The same things were measured in two ways. Each way mixes the same 4 hidden numbers, adds some noise and spreads widely along 2 directions of its own, which tell nothing about the thing.
In the rows, zero is written as 128.
Some things both ways: the first way, then the second way.
[135 105 171 121 118 146 142 141]
[176 106 112 137 138 131 148 160 112  87 130 120 165 103]

[ 92  90 115 130  83 165 104 136]
[171  86 104 145 103 142 122 139 127 106 129 153 177 108]

[154 134 150 102 154 127 133 132]
[181 118  86 161 142 114 158 172 124  98 114 140 143 117]

[ 81 122 142 153 103 130  79 120]
[145 140 119 122 106 134 156 118 109 117 131 114 137 100]

[ 73 153 170 153 180 110  81 154]
[107 199 136 110  85 155 169 103 136 112 166 150 134 126]

[126  91 155 122  88 160 142 135]
[186  85 114 141 135 138 138 150 111  87 127 128 177 100]

[115 141 104  97 164 137 119 142]
[168 145 104 160  60 133 128 139 136 125 120 183 151 110]

[116 124 168 134 136 130 123 134]
[149 135 111 133 131 135 159 145 120  98 139 127 144 115]

[ 91 126 106 101 139 118  37 110]
[155 123  84 141  75 129 127  78 124 140 106 173 141 128]

[ 30 137 166 184 116 113  45 117]
[ 90 177 151  83  89 157 168  60 116 119 174 130 137 128]

[134 117 129 117 105 136 103 113]
[186 100  88 153 139 116 140 153 107 106 102 128 140 117]

[140 115 153 131 133 155 154 168]
[169 138 105 157 131 136 156 190 134  78 140 157 160 116]

[ 95 152 143 124 166 115  96 133]
[137 152 104 136  97 141 155 122 136 116 140 148 140 124]

Other things, the second way, with their names:
Z_621: [157 127 117 127 106 130 141 105 105 114 122 126 144 105]
Z_922: [156 138  95 150 102 133 152 155 136 112 123 157 145 114]
Z_586: [139 139 109 138 112 149 154 171 147  84 154 152 165 113]
Z_524: [142 132 118 118 100 136 141 109 108 114 128 112 137 104]
Z_851: [165 103 100 150  96 138 131 151 137 102 127 152 170 100]
Z_573: [137 145 108 137  79 139 143 119 137 117 136 157 145 116]
Z_863: [136 110 118 116 173 136 168 140 116  90 150  86 151 112]
Z_95: [112 142 105 120  81 146 153 117 139 130 135 125 135 105]
Z_75: [136 139  82 149 114 140 151 139 157 111 148 172 156 141]
Z_955: [138 126 100 134 112 145 149 164 140  94 144 144 162 118]
Z_714: [170 133  89 150 150 117 161 136 117 110 121 136 129 138]
Z_906: [153 153 111 122 183 127 184 128 107  92 151 124 138 147]
Z_225: [161 115 113 139 131 137 148 155 131  93 138 133 161 110]
Z_882: [159 122 105 140 149 131 156 138 121  96 141 135 153 130]
Z_653: [119 136 125 128  48 165 134 147 156 104 157 157 174  93]
Z_189: [154 129 101 139  99 139 143 107 129 123 129 156 153 120]
Z_945: [144 161 132 113 137 140 169 102 106  97 155 133 149 126]
Z_893: [147 136  83 133 151 119 165 108 123 119 133 135 132 144]
Z_883: [163 138 111 148 104 135 144 137 123 100 136 157 157 117]
Z_13: [227 101  75 189 138 106 139 185 112  98  90 167 155 117]
Z_997: [161 127 104 136 137 137 159 131 115 104 135 136 148 127]
Z_48: [170 168 129 140  92 129 154 125 107 110 127 145 134 113]
Z_352: [132 181 112 121 145 130 188 140 127  99 158 136 134 142]
Z_774: [145 121 105 140  78 142 131 142 140 116 124 136 155  93]
Z_291: [151 170 123 136  89 143 154 136 134 102 148 165 147 122]
Z_411: [122 152 102 133 105 141 156 129 143 112 149 159 139 133]
Z_190: [168 124 102 139 142 125 162 144 109 104 123 114 147 116]
Z_624: [133 165  97 128 116 131 167 115 127 130 139 144 127 135]
Z_930: [151 122  99 148  68 144 128 146 140 109 134 163 166 104]
Z_403: [162 131  93 127 146 119 160  75  97 130 122 129 125 144]
Z_461: [156 155 104 142 122 124 165 106 109 114 135 143 129 140]

Some of these things the first way, each followed by its name:
[106 105 149 150 100 151 117 145]  Z_225
[108 118 120 130 109 146 102 133]  Z_883
[135 121 208 139 131 107  82 123]  Z_906
[183 105 108  81 111 153 134 127]  Z_13
[ 96 153 145 137 157  99  56 121]  Z_624
[ 77 129 156 143 129 121  88 127]  Z_524
[101 110 164 126 124 127  79 134]  Z_621
[ 75 135 112 141 134 147 117 142]  Z_774
[ 98 153 127 125 157 120 105 129]  Z_75
[108 141 107 129 137 137 112 130]  Z_922
[ 86 115 123 136 111 133  59 125]  Z_189
[110 115 146 140 102 132  84 118]  Z_997
[ 91 110 107 135  98 161 122 140]  Z_851
[102  98 230 161 117 133  98 158]  Z_863
[120 119 166 131 125 132 114 124]  Z_882
